There are 4 ways to turn a row about zero (a turn may also mirror it). The second row of each pair is the first, turned, with some noise. The first 36 pairs use one turn. New pairs use 2 turns, one after the other, and a turn may come again.
Some pairs, each with its turns in order after it:
35	-21	-12	-46	-45	47	-31	18
-66	-5	2	-12	16	-11	-20	-62
U

-20	40	-24	32	-13	-13	39	40
-48	-2	-36	-18	17	53	-8	-18
K

38	-32	44	-4	-33	-22	-22	-3
-45	39	-7	-2	-4	-34	26	41
X

-48	-22	17	45	7	15	6	10
43	16	6	-50	33	19	8	12
X

-45	-47	-18	27	-15	-19	37	-19
37	-30	26	25	-15	64	-1	-6
U

-4	12	33	17	29	42	41	4
-2	4	-35	-3	-13	6	-14	68
K

32	-25	48	45	12	5	20	42
25	-46	-27	27	-5	37	20	47
K

-13	19	-35	-42	14	-27	34	-18
22	27	33	-2	28	21	39	-26
R

-15	46	17	-35	-44	-12	-19	-1
-12	17	31	21	7	-34	28	43
R

5	15	25	-13	23	-44	-7	-4
-35	-10	-25	-13	-4	17	19	-15
X

4	19	48	3	37	-42	19	-16
19	7	-39	-18	-58	7	26	1
K

-36	-43	40	30	38	-33	25	-41
1	-7	-31	-53	16	63	16	51
X

11	-45	-13	6	8	-43	-46	18
34	-19	18	47	-11	11	10	-54
K

-40	37	31	36	47	-10	0	2
56	13	-20	23	15	-18	31	37
U

30	-38	-40	0	29	9	2	6
-6	-44	4	39	-8	-22	-30	-20
K

-12	47	42	14	-30	24	35	-39
14	-7	2	-67	-51	-32	-22	-3
X

-29	30	-31	41	45	-32	-35	6
-36	30	3	24	-51	41	-20	-41
K

-5	-33	9	-44	-26	-6	-31	46
-61	-31	-18	27	14	8	0	-15
U

12	-18	-10	-34	44	39	-9	11
-27	18	-15	-19	18	-1	50	-32
U

-35	15	10	23	39	4	48	-36
24	-36	28	9	-24	5	16	-59
R

-29	16	35	-32	-16	48	-43	37
-9	70	44	-13	4	-10	-8	-50
X

46	-35	26	0	5	25	40	19
28	28	9	17	-45	6	50	34
X

-23	-13	-35	35	-28	-2	1	42
-46	-16	18	-55	8	4	-21	1
R

26	-5	41	19	34	-35	35	-8
31	-10	-5	31	16	-17	-42	-50
R

-7	4	27	-27	26	12	14	-35
42	4	-2	24	-20	-2	24	-9
R

-32	12	-17	42	-46	32	24	-12
-44	-9	46	-17	-51	-12	-3	-11
R

2	22	15	21	34	-20	-48	-35
10	59	-19	7	21	4	-4	38
U

-31	-45	27	-4	20	-42	-32	16
64	17	-9	40	-21	18	-3	-33
K

37	40	-26	-18	-46	37	23	-30
-35	62	12	32	-39	5	21	-9
R

32	41	-38	-31	36	48	-18	-10
15	8	-9	50	-35	8	-43	-51
X

35	17	22	-11	45	-31	-28	-16
-41	15	-56	16	-18	19	6	-15
X

-24	-13	-42	10	5	14	-17	-4
17	19	-13	26	-7	24	2	-37
U

-6	33	-22	8	30	42	-34	-34
-14	-23	-29	16	-30	22	59	-4
R

39	5	-37	-25	34	25	-19	37
-44	-13	-11	60	2	-35	-3	-6
K

4	18	0	-24	-10	-8	33	-23
7	-19	-8	-39	-7	8	-12	9
U

-41	16	37	31	24	43	-11	12
43	5	0	26	50	-30	29	4
U

New pairs. What belongs after each?
8	36	-31	-48	-22	26	-32	39
13	-56	31	65	-9	8	-15	11
X R

0	-7	-29	4	-39	12	4	12
30	2	38	-9	-16	0	2	2
U K

39	-38	5	-43	18	-27	17	2
-26	-17	25	-42	-26	-29	-17	-19
X R

47	-19	-41	34	16	44	29	-14
-64	23	-33	-1	11	13	-51	-5
X R

9	45	-34	9	5	-24	16	-43
-32	12	9	25	-2	56	-13	-31
X U

3	-45	-23	43	-32	-1	-28	-16
-21	25	-14	24	-37	-20	48	24
X U

34	-28	-16	13	-31	-24	-2	-48
57	25	-3	17	-6	4	-39	23
K R

23	6	19	8	-40	-23	-31	-28
40	38	8	14	-19	-26	-18	-17
K R

-29	-32	28	-36	-19	-16	-25	-28
3	69	-17	23	17	10	-1	14
X K

-43	38	-4	23	-31	11	-6	-47
22	22	18	36	2	-41	30	-43
X K

11	43	7	45	26	-29	-27	-5
37	-5	-15	-12	46	35	-2	34
R X

-37	29	-14	-2	17	10	-43	-32
-31	10	-2	-51	-12	-31	-10	-37
K X

44	-14	3	-41	-15	23	45	28
20	-26	-12	-38	21	44	26	25
X K

-14	3	-44	34	-48	-38	32	-2
45	65	-5	10	-19	1	4	39
R K

-37	-19	35	10	19	-31	30	-15
42	26	9	31	-16	1	49	6
U X

0	46	29	42	-23	29	12	-34
5	-6	-7	28	-42	-16	61	-20
U K

-31	6	25	25	-16	-43	-47	31
22	19	21	68	-25	-25	6	5
U U

-33	-47	-38	-29	2	-41	5	40
-3	27	-37	41	-18	-63	22	10
R K

-36	38	-28	22	0	21	41	-43
26	-39	36	-30	45	10	-28	15
R U

38	23	-18	-14	36	14	-33	-42
51	7	38	1	-26	-14	1	-50
R U

-37	-18	-20	36	-36	-25	-19	-26
48	21	-9	37	29	9	6	37
R K

48	-15	-14	-29	-5	-34	19	-8
20	14	-42	-4	-19	-6	-23	-47
R X

5	14	3	18	-6	-4	-16	5
-11	2	-20	-6	13	-11	8	-17
U X

24	47	3	-34	19	-22	-32	-3
-11	-37	24	22	29	-7	-9	-45
U X

-21	-33	5	-1	33	13	-43	16
48	-30	-22	-29	-9	12	-7	-15
U X

-27	20	48	-36	8	30	-14	-2
24	-14	-16	-15	39	38	15	-38
U R

-5	40	35	-28	10	7	-28	-21
-9	50	37	-29	14	-11	1	-16
X K

-46	1	-16	-6	42	-28	-35	-14
-59	15	-9	-16	-20	15	27	-45
U R

48	-2	-41	-8	-43	14	-3	-6
-8	7	28	50	-24	2	-16	44
X U

36	-18	-27	-15	12	21	-30	-40
52	-2	-8	-13	-14	33	33	-11
K K

-6	21	-14	36	26	-4	-8	-45
-28	28	39	-25	-1	-30	-18	1
K X

1	-31	0	28	-20	2	45	3
27	2	-13	9	-34	-20	-44	13
U R

38	9	4	35	9	-28	-41	-2
23	32	7	49	-7	16	26	-26
R U

23	26	17	37	27	-26	39	-2
-9	-47	-4	-16	36	-24	-24	-26
X K

23	13	-17	-12	-32	44	-16	6
20	25	22	-24	-34	-10	0	-27
U K

30	-25	-26	30	38	46	42	13
26	-20	-29	-69	-6	-21	26	26
U K

-2	43	3	-37	29	-27	25	32
-14	41	29	-46	35	20	-12	-2
U R

34	-1	19	-9	22	-32	48	41
-23	19	19	-46	-4	52	-6	-15
K R

29	9	4	-44	-28	-4	-21	16
34	-9	7	-22	-22	16	23	33
K U

38	-16	-34	46	-14	9	-15	-28
-11	51	21	-29	7	19	23	42
K X

30	22	18	20	15	-33	-16	-5
-4	25	43	-10	-30	-8	-20	-4
K R

-22	-10	-45	4	22	7	-14	42
-15	-61	-4	9	-25	19	13	5
K R

17	45	32	11	48	18	44	-14
16	-38	37	-53	-31	8	-11	-14
R K

-32	21	-48	-33	12	0	34	-47
28	-25	31	-66	30	-28	0	1
R U

2	12	-22	-18	-28	18	21	-30
-32	26	3	1	29	-23	12	20
X X

2	-19	22	5	17	-46	-4	31
-8	-4	-44	-15	-3	-1	-45	15
X K

-5	-47	-18	35	-48	-4	24	-15
39	-13	7	50	-13	-46	6	25
K K

